Every row belongs to one group in each of 4 separate groupings. Each group adds its own fixed numbers to the row, and there is some noise. The rows also spread widely along 14 directions, which tell nothing about the answers.
In the rows, zero is written as 128.
Known rows, each followed by its group in each grouping:
[127 147 152  96 125 142 125 158  84 110 143 114 180 159 128 128 119  84
 151 126 107 124 229 138 168 104 125 130  76 145 175]	j280 j148 Tibu duso
[133 144 166 110 159 191 144 103 113 116  86 121 123 157 108 126 126 110
 126 147 138  48 164 160 165  61 121 149  85 174 135]	j958 j788 Peg zala
[151  97 139  99 138  96 116 135 152 134 155 178 107 120 108 168 132 126
 124 101 172 151 153 101 113 146  53 140 115 126 133]	j100 j34 Tibu naz
[106 119 105 131  88 118 104 149  79 131 151 136 163 126 167 140 136 124
 114 170 139 138 151 126 142 129 105 160 127 172 107]	j958 j845 vis naz
[135  99 176 137 158 112 145  86 160 109 101 148  24 136 121 103  77 131
 121 136  98 139  72 168 120 136 153 147 140 110  84]	j825 j845 gavit falo
[106 115 146 105 122 127 101 114 186 118  84 173 121 123  97 135 161 149
 149  96 167 180 142  85 101 131 109  77 151 109 137]	j100 j34 vis zala
[120 114 111 135  84 203 133 127  81 162 118 127 146 132 135 114 113  57
  80 136  84 113  93 191 119 124 133 152 125 143  63]	j825 j188 Peg duso
[132 124 168 174 144 143 163 123  88 132 125 136  68 141 122 117 132  71
 111 165 118  81 134 176 149 140 120 145 107 169  70]	j280 j788 gavit falo
[145 100 101 145 139 155  71 178 105 145 119 134 163 104 170 120 137  73
 130 158  86 126 138  81 111 112 147 153 144 162 138]	j100 j188 Pona falo
[112 116  82 142 105  70  78 175  59 128 169 128 188  97 142 120 181  69
 121 179 142 140 123 105 139 162 126 139 140 145  78]	j100 j148 Pona falo
[ 73 118 155 139 118 129  93 181 148 142 136 174 121 104 191 195 125 181
 120 186 126 150  78  95 107 119 144  85  93  91 176]	j958 j188 Peg zala
[156 129  75  88 119 117 106  98  80 111 153  82 154 147 150  62  87  88
 118 128  87 132 129 144 127 106 142 218 157 144 117]	j100 j188 gavit duso
[157 144 109 152 161 103 164 147 127 150 158 125  76 112 178 158  98  66
 120 125 122 116  72  70  74 101  87 143 132  95 168]	j958 j148 Tibu zala
[137 132 133  75 111 126 110 133 137 145 114 176 162 139 105 144 172 169
 124 130 200 122 145 136 129 128  37 114 132 163 105]	j100 j188 vis naz
[131 108 118 122 102 178  95 104 129 133 113 132 153 131 114  95 160 124
 117 134 144 141 207 116 136 129 123 174 146 202 116]	j958 j845 Peg duso
[100 127  97 147 111 110 123  66 137 118 117 120  99 124 151 132 121 118
 125 122 153 160 120  49  83 109 109 154 169 125 156]	j100 j34 Tibu falo
[136 117 169 153 139 120 130 114 191 128 155 155  71  88 101 140 173 137
 122 139 182 141 169  82 125 150 120 136 131 144 171]	j280 j788 Tibu naz
[ 91 108 151 115 121 106 120 148  70 115 170 168 144 178 132 173 121 137
 126 141 148 102 190 143 172 155  84 129  37 132 148]	j280 j788 Tibu falo
[ 84  79 125 125 114 122  62 158 135 130  93 187 148 133 152 146 130 165
 138 130 131 180 116  86 106 147 122  91 137 108 130]	j958 j148 Tibu falo
[129 117 150  56 112  79  75 130 152 108 139 151 142 109 130 141 119 224
 114 192 159 141 111 172 168 124 129 169 113 142 119]	j958 j845 vis falo
[140 119 163  79 157 138 101 151 189 119 103 171 127 137 100 135 126 155
 155  96 146 138 158 110 123 107 110 103 112  98 186]	j958 j34 vis naz
[159 124 134 110 147 156 143 123 111 149 101 154 122 152  94 122 155  86
 122 112 155  81 129 150 124 121  63 119 116 157  77]	j100 j788 Pona zala
[ 92 183 161 147 112 125 165  93  86 109 141  88 123 113 114 140 176 103
 108 213 176  57 129 160 182  91 141 145  98 162 122]	j280 j788 Tibu falo
[164  99 142  77 150  79  80 181  98 115 134 146 155  99 109 116 133  98
 132 166 109 120  74 201 166 124 138 133 121 117  37]	j958 j34 Tibu zala
[132 158 150  77  97  76 134 114 111 117 165 114 127 141 168 119  66 183
 130 161 121 169 147 175 140 134 104 163 116 142 135]	j100 j148 Peg naz
[ 83 175 149 132  77 155 176  68 154 148  94 122  93 150 155 129 115 171
 121 135 145 164 115 120  84 114 100  94 148 124 147]	j825 j845 Peg duso
[ 99 102 130 111 164  71  41 163  81  71 127 130 176 111 123 100 170 136
 154 211 136  95 131 122 199 107 185 142 121 154  99]	j100 j788 Pona naz
[117 130 161 167 103 194 139 111 143 130  99 118 107 122 125 100 135  78
 132 124 101 160 193 125 115 119 161 127 146 162 139]	j280 j34 gavit naz
[ 73 103 100 156 138 112  66 129  98 104  73 143 130 140 163  79 143 138
 152 174 111 122  68  89 119 116 167 117 181 137  77]	j100 j845 vis naz
[180 129 111 107 145 123 132 143 121 155 183 142 119 126 117 135 146  94
  98 142 161  60 128 121 127 140  80 191  89 149 143]	j100 j34 vis zala
[163 119 138  87 129  95  86 171 124 133 106 150 147 101 166 141 118 156
 138 178 121 158 113 145 134 103  93 135 154 173  78]	j958 j845 vis zala
[152  98 109  96 165  92  73 146 152 114 113 140 126 104 120  94 127  97
 153 109  99 163  77  94 100 119 148 125 179  81 108]	j100 j845 Tibu duso
[133 101 101  99 140  68  58 157 117 119 134 163 162 109 146 134 147 158
 140 164 151 144 106  91 128 132  89 138 147 134 102]	j280 j845 Peg falo
[192 129 127  74 192  98  77 148 153 108  86 122 139 129 147  69  91 139
 178 130  90 134 129  91 117  77 128 150 175 144 153]	j100 j148 Pona naz
[ 70 108 166 192  75 203 137 154 101 164 121 159 104 145 171 146 113 117
  96 172  82 125 143 163 127 172 165 111  80 150 131]	j825 j788 vis falo
[103 109 118 111 114 183 106  89  89 119  90 120 131 165 154 117  68 128
 103 152  91  85 111 166 142  78 151 191 102 151 116]	j958 j34 Peg falo
[140 104  67 136 118 142  91 114 114 135 166 130 149 124 134 109 175 110
  99 146 168 103 155  67 121 133 113 207 136 173 146]	j958 j845 gavit zala
[ 90 162 197 140  98 126 152  97 167 127 142 132  90 109  83 110 191 177
 121 181 189 113 128 173 157 160 153  95 111 126 133]	j280 j788 Tibu naz

New rows. What belongs after each?
[123 144  87 141  98 147 116  94 128 129 150 110 171  83  58  92 238  56
 103 130 211 114 157  90 129 139 121 156 168 157 106]	j100 j148 Peg naz
[183  80 187 114 174 156 111 111 199 137 100 185  60 125  60  93 149 159
 118 135 151  91 138 162 144 164 124 159 118 165  93]	j825 j845 Peg falo
[122 129 165  91  93 155  97 118 181 130 114 149 153 135  90  85 159 183
 142 119 141 171 186 153 134 165 147 104 128 119 166]	j280 j788 gavit falo
[111 116 108 171 127  82 102 179  83 127 142 129 139 105 181 121 133  67
 145 167  86 171 100  90 107 145 147 112 161 113 108]	j825 j845 gavit falo
[106  74 135 164 134 197 105 105 136 125  98 152  94 143 103  96 141  81
 114 113 109 106 136 122 126 136 180 147 115 136 113]	j958 j34 Tibu zala
[111 133 153 179 145 123 132 159 156 148 148 159  84 159 164  84 139 152
 162 135 115 141 147  67  90 187 141  88 126 103 210]	j825 j188 gavit naz
[112 169 110 110 103 130 133  98  98 124 138  97 166 128 136 131 166 143
 111 191 178  78 137 113 155  87 116 160 115 171 156]	j825 j788 Pona zala
[151 138 163  92 173 111 125 116 155 107  97 139  99 135  73  71 150 126
 150 135 147  87  89 171 146 119 133 117 142 115  80]	j100 j845 vis naz
[170 151 154 114 124 154 132 132 171 152 107 105 101  81 157  99  82 124
 123 166  70 144  64 161  99  90 165 148 166 119 137]	j825 j34 Peg naz
[145 103 147 121 127 101 155 108 125 123 143 157  64 153 155 155  52 127
 119 111 119 155 159 129 117 131  69 172 113 153 130]	j825 j34 vis naz
[134 112 134 111 111 146  86 131 192 129 112 135 131  98 130  88 130 147
 143 111 106 208 136 109  93 131 167 125 178 102 159]	j958 j845 gavit naz
[161 136 170  75 169  95 116 188 151 148 148 178 137 121  80 143 174 135
 141 138 164  83  82 167 137 157  84  78  87  68 126]	j100 j788 Tibu falo
[141 119 129 114 153 135  93 158 162 124 102 128 117  74 150 143 116 104
 117 155 105 151  61 103 103  68 162 138 165 105 138]	j958 j148 gavit duso
[168 120 169 122 137 139 146 110 169 138 130 149  67 130 116 122 119 146
 109 134 156 130 183 130 130 137  96 174 126 190 138]	j958 j148 vis duso
[172 155 146 143 145 172 158  78 177 139  71  92  73 108 120  58 113  77
 138 117  98 139 108 138  85  91 149 147 199 141 110]	j958 j845 Peg falo
[142 128 108  77 144 128 110 168  80 131 143 138 171 126 130 152 109  71
 109 137 117  84  79 162 137  91  94 148  97 101 101]	j100 j148 Peg naz
[109 140 131 142 136 152 115 174 125 137 137 133 151 113 154 148 150  73
 146 134 109 136 143  78 102 113 143  94 109  98 179]	j100 j845 Peg zala
[136 147 152 162  91 153 144 114 169 162 117 121  77 119 179  97 118 158
 129 153 103 193 157 103  78 147 130 133 176 169 153]	j280 j845 gavit duso
[146 146  98  82 130 125  73 178 106 151 125 137 210 136 143 101 170 145
 152 157 135 108 135 106 126 119  90 120 137 141 137]	j280 j845 Peg duso
[131 146 125  82 140  94 113 148 102 131 108 149 146 179 140  99 115 158
 155 138 125 102  99 145 128 126  79 104 122 115 111]	j280 j34 vis duso
[153  95 126 122 111 112 133  94 167 130 142 150  67 133 124  88  84 124
 122  77 115 197 138 141  92 171 114 163 163 119 105]	j958 j845 vis naz
[130  87 151 133 109 161 108 133 159 149 121 171  91 119 154 157  95 146
 103 128 111 167 163 116 106 149 117 155 119 158 151]	j100 j788 vis falo
[157 166 195 110 114 150 173 119 149 153  85 132  90 135 123 106 114 150
 127 160 120 127 123 205 132 123 102 103 140 167  89]	j825 j788 vis duso
[133 113 185 115 124 132 126 112 164 127  73 156  70  90 163 167  76 157
 119 160 113 187  93 157 105  80 100 124 167 161  71]	j100 j188 Peg naz
[100 118 152  71 150  83 105 109 150  75  90 159 132 125  97 171 126 140
 152 102 177 171 141  96 137  75  90  92 132 103 128]	j100 j148 Pona naz
[160 120  86 103 177 117  89 175 119 140 110 149 163 109 126 134 157  72
 137 118 140  99  69  83  98  87  83 120 156  91 129]	j958 j788 gavit falo
[167  89 103 108 118 154  98 121 138 162 109 154 108 151 170 108  83 148
 116 111  92 161 139 107  79 139  85 175 157 173 114]	j100 j845 Pona duso
[137 173 149 151 164  89 187 140  74 123 136 113  95 152 140 117 130  65
 148 161 130  79 109 143 135 108  81 115 124 134  98]	j825 j845 gavit naz
[169 141 157  45 130  77 102 179 137 138 140 150 159 125 138 121  88 169
 145 141 109 161 102 196 133 140  95 114 114  94 117]	j958 j148 Peg falo
[142 164 153  66  93  97 141 120 152 129 164 139 155 125  89 132 155 152
 126 120 184 151 167 167 144 151  77 121 109 117 146]	j280 j188 vis falo
[108 115 168 139 119 178 134 124 123 141  57 169 119 154 147 171 121 113
 138 114 132 155 191 110 107  99  65  86 128 180 115]	j100 j188 Pona falo
[141 149 116 118 131  76 147 153  94 120 149 122 138  99 142 177 132  51
 123 132 159 156 150  97 125  88  57 133 145 145 108]	j958 j148 vis duso
[104 143 188 126 126 235 159  96 171 141  55 142  95 164  85 105 144 107
 130  95 118 117 144 162 106 109 147  77 119 113 134]	j100 j845 gavit duso
[110 150  90 144 130 136 121 154 106 150 119 126 144 150 147  80 134  81
 137 127 101  94  51 111  90 136 141 100 143  66 139]	j280 j148 vis falo
[166 145 178 140 172 142 153 162 120 156 117 146  87 155 103  69 157 103
 136 161 113  55 106 190 139 158 118 105 112 143  84]	j280 j788 gavit duso
[104 108 160 103 128 137  46 161 112  90  95 130 188  91 121 109 160 134
 140 205 111 136 150 156 189 100 211 128 123 170  87]	j100 j148 Peg zala
[113 119 123 118  96  92 146  91 155 143 153 140  58 127 152 128  84 142
 104 109 115 190  46 140  66 164 115 132 153  66 107]	j100 j845 Tibu duso
[ 94 102 111 152 152 137 104 151  65 124 104 151 127 186 180 129  92 101
 144 134  84  95 128  94 121 114 117 122  98 125 143]	j280 j788 Pona falo
[123 148 105 166 139 122 145 111 108 129 157 116 115 121 127 125 180  86
 113 169 183  70 142  65 130 110 105 171 130 165 162]	j825 j34 gavit naz
[182 106 116  60 138 156 109 107 136 124 140 123 137 137 108 124 105 121
 100 118 135 102 168 148 147  90 107 220 106 167 140]	j958 j845 Pona duso
[113 100 101 126 153  60  44 180 125  96 156 135 161  74 125 116 185 108
 138 181 141 143 108  60 149 128 182 137 149 116 132]	j280 j148 Pona duso
[ 62 115  92 165 101  90  97  87  95  90 142 116 119 115 155 112 153 141
 111 194 155 135  98  80 140 121 166 171 161 147 112]	j825 j845 gavit naz
[109 121  85  85 149  60  92 118  57  83 164 112 157 145 131 116 129 110
 122 163 144  90 101 125 165  99 123 184 118 121 106]	j100 j788 gavit duso
[162 116 109 111 168  69 108 163  69 119 143 151 148 156 131 105 133  78
 150 134 134  98 143 125 145 141  65 145 130 157  79]	j100 j188 vis falo
[134  78 152 125 171 107  73 143 103  87 118 149 117 102 102 107 149 110
 123 193 133  91 125 167 193 112 161 177 124 183  36]	j958 j845 Peg naz
[150 141 160  88 137  70 174 147 106 122 170 159 107 151 117 187  92  92
 128  96 159 138 170 153 137 136  23 120  74 112 129]	j280 j148 vis falo
[ 92  94 130 151 114 156 115 125 118 143 117 159  89 161 163 108  96 140
 119 134  88 126  82 136  96 158 145 127 118 107 114]	j100 j845 Tibu naz
[144 119 117  87 105 124 117  82 106 105 135 115 143  87 100 156 133 101
  81 161 179 117 136 166 165  72  89 214 136 189  63]	j958 j34 Peg naz
[143 127 166 113 202 108 114 157  92  97  98 129 104 158 153 104  88 110
 169 170  78  70 106 149 160  80 147 134 108 136 110]	j100 j845 Tibu naz
[ 52 154 138 159 135 152 133 148 122 120 129 131 136 111 111 151 183  55
 135 131 140 108  85  96 114 111 173  50  99  40 163]	j100 j788 Peg zala
[139 150  88 103 126  75  86 169  86 112 153  99 186  85 180 140 126  96
 133 184 125 139 117  86 135  76 119 168 158 149 140]	j100 j148 vis naz
[ 85 119 127 134 116 108 104 146 143 130 164 161 132 124 147 170 159 149
 127 137 167 155 149  57 113 145 111 106 106 103 194]	j280 j188 Tibu duso
[124 122 181 158 110 151 117 140 137 126  90 136 126  97  99  96 178  89
 131 157 130 170 180 164 146 148 160 102 157 178  70]	j958 j148 gavit falo
[100 139 146 132 147 165 136 145 108 141 104 142 114 185 141 117 116 117
 140 134 101  72 113 131 119 115 133  96  81 102 160]	j280 j34 Pona duso
[180 137 143 114 185 101 135 159 122 131 152 131 104 104 100 120 151  65
 127 158 132  53  62 152 142 112 120 142 105 106  98]	j280 j34 Tibu zala
[ 98 130 136  75  87 152 111 108 165 130 110 136 126 105 129 154  98 150
  99 131 117 156  42 170 104 100 160 119 123  64 126]	j100 j34 vis zala
[115 204 106 116 128 126 141 153  92 144 164 103 193 134 137 131 189 104
 138 165 186  59 143  80 129  99  84 117 101 123 204]	j100 j148 Peg naz
[127 101 128  63 130 102 111  83 130  82 132 148 135 143  82 137 117 134
 123  88 175 152 174 143 156 100  83 164 122 130 118]	j958 j788 gavit naz
[147 111  96  87 133 111  66 160 136 114 112 127 182  76 136 114 130  92
 138 133  99 174  72 109 111  80 150 132 190  94 115]	j825 j188 gavit naz
[157 153 179  83 146  94 122 182 129 137 140 152 139 122 106 112 151 148
 144 173 140  99 111 200 161 146 107  98 106 124  99]	j100 j788 vis naz
[152 178 136 111 124 117 125 116 153 144  93 112 140  94 136 108 178 159
 140 187 175 123 114 104 112  87  88 123 186 181 117]	j100 j845 Pona naz
[ 61 117 141 129  97 185  97 123 120 128 111 146 137 153 149 125 126 172
 112 165 112 110 112 145 133 124 175 123  96 116 160]	j100 j788 gavit naz
[ 97 137 151 124 160  99 148  96  92  82 133 126 106 167 124 146 121 111
 140 144 159  89 171  97 166  84 111 144  91 143 159]	j825 j188 Tibu duso
[ 70 100 116 111 146 118  71 115 108  80 126 142 146 144  99 117 156 129
 129 151 154  80 112 108 164 107 176 144  93 102 139]	j100 j34 Pona naz
[ 81  97 128 120 155  67  85 119 132  68 104 162 139 123  84 128 177  97
 163  97 176 181 142  82 135 120 123  81 159  87 100]	j958 j188 gavit falo
[158 173 151  81 144  93 131 140 164 137 140 128 142 132 118  94 145 158
 162 131 151 126 118 132 117 131 109 102 133  86 181]	j958 j188 Tibu falo
[ 85 108  99 152  98 159  76 125  99 120 106 122 174 112 118  85 188  83
 121 158 124 137 126 119 131 137 182 136 161 142  86]	j100 j845 gavit falo
[ 97 161 185 116 108 183 166 135 180 157  98 157  97 123 126 184 120 132
 108 123 141 130  92 151  95 111 115  68  94  74 172]	j100 j148 vis falo
[139 148 131 135 126 138 180 118 100 147 125 115  89 120 125 152 114  26
 101 120 120 112  85 154  99  97  89 131 127 116  78]	j100 j34 Pona duso
[112 134 149 181 109 174 171 104 129 158 138 148  66 161 150 136 142 137
  99 154 163  88 167 113 116 152  97 153  94 185 148]	j958 j845 vis zala
[112  91 148 153 139 129 127 144 101 108 135 141  88 141 146 134  71  56
 127 109  71 154 155 145 135 134 159 144 101 111 123]	j958 j788 vis falo
[105 109 127 108 138  66 130  93 137 108 102 163  73 152 140 140  88 151
 137 102 146 174  62 119  88 122  72 108 159  79  88]	j958 j845 gavit falo
[ 87 102 143 132 103  98 109 100 159 101 112 146  76  92 122 119 111 141
 104 149 133 182  50 157 124 134 172 130 166 100  65]	j958 j148 vis naz
[ 89 145 128 174 125  94 129 135  76 130 135 131 114 137 167 124 164 139
 129 207 164  89 120 106 142 130 108 124 127 176 109]	j958 j788 Pona naz
[114  96 118 168  87 194 115 134 122 165 130 157 112 126 166 144 130 117
  81 149 117 136 138 109  99 149 124 159 117 172 132]	j280 j148 gavit zala
[108 132 145  98 147  89 137 102 126 100 118 147  95 175 170 152  64 178
 155 116 141 154 157  96 117  91  66 131 113 124 167]	j958 j845 Peg naz
[137 117 121  89 146 142  82 157 104 128 104 156 196 171  91  70 175 128
 163 123 135  83 150 136 153 141 114 106 121 131 118]	j825 j845 Tibu naz
[130 145 103  93  89 192 125 105  90 157 129 116 174 154 125 120 143 134
  87 169 146  48 123 154 146 101 107 187  95 170 139]	j825 j34 Tibu duso
[137 113 132  63 157  41 102 127 112 109 138 163 113 150  98 109 128 167
 127 150 165 102  51 171 150 151  89 132 122 101  53]	j100 j148 Tibu duso
[130 132 178 115 160 104 118  96 162  95  46 139  96 147 128  92 111 157
 191 121 121 173 154 106 119  93 115  85 177 142 118]	j280 j845 Tibu falo
[128 142 139  98  99  95 150 159 110 139 162 143 133 130 175 191  79 119
 127 118 126 190 150 133 102 115  51 117 108 106 155]	j958 j34 gavit naz
[173  87  85 117 159 148  91 123 123 152 104 159 120 156 149  90  99 102
 130  94 104 115 115  89  81 128  78 173 159 147 115]	j100 j188 Peg falo
[108  81 142 149 147 164  88 153  78 129 113 176 129 139 103 125 172 111
 103 185 144  41 119 168 178 140 125 143  86 180  52]	j280 j788 Peg naz
[108 113 201 153 115 124 143 113 169 115 109 155  52 103 110 137 129 127
 123 149 136 173 139 164 137 145 156 107 126 141  85]	j958 j34 vis zala
[ 62 156 142 123 124 127 110  81 156 104  95 134 133 126  95 112 193 177
 133 169 203  96  90 111 141 103 151  97 137 106 142]	j958 j188 Peg falo
[ 99  91 136 136 139  83 117 115  85 110 167 165  78 185 150 130  89 169
 110 172 136  72 131 136 164 171 119 186  60 145 137]	j825 j34 vis falo
[152 124 137  78 142 128 105 109 117 117 112 116 119 124 161 127  58 147
 115 164  91 113  99 167 138  79 130 193 122 145 121]	j100 j788 Peg falo
[140 155  94 142 124 133 162  80 135 125 141  89 106  85 119 118 135  32
 107 105 151 139 100  97  89  76 111 165 182 113 124]	j958 j188 Peg naz
[136 144 153 132 135 125 150 147 127 144 120 128  89 106 157 158 113 102
 115 164 112 124  79 142 110  94 109 119 127 125 105]	j280 j845 Pona duso
[135  97 110 106  54 146 136  91 115 157 143 144 106 144 170 147  63 141
  79 109 109 199 147 160  93 147  70 180 135 170  92]	j280 j188 Pona duso
[ 95 144 103 111 117 140 118 129  73 104 112  97 154 155 182 111  57  89
 140 131  56 130 101 144 127  70 157 139 128  97 144]	j280 j788 vis naz
[115 135 156  78 138 143 132 125 116 121 115 163 142 204 104 122 120 156
 150 100 149  93 175 153 143 123  73 107  71 114 161]	j280 j34 gavit naz
[107 156 156 176 148 181 169 133 136 137 114 122  85 114 132 141 152  63
 114 155 133  79  92 123 112  80 145 111 120 115 149]	j958 j188 gavit naz
[182 147 136  91 112 118 150  96 164 142 162 119 114  69 105 163 139  98
  96 129 177 156 149 132 113 111  66 184 145 153 124]	j100 j845 Peg falo
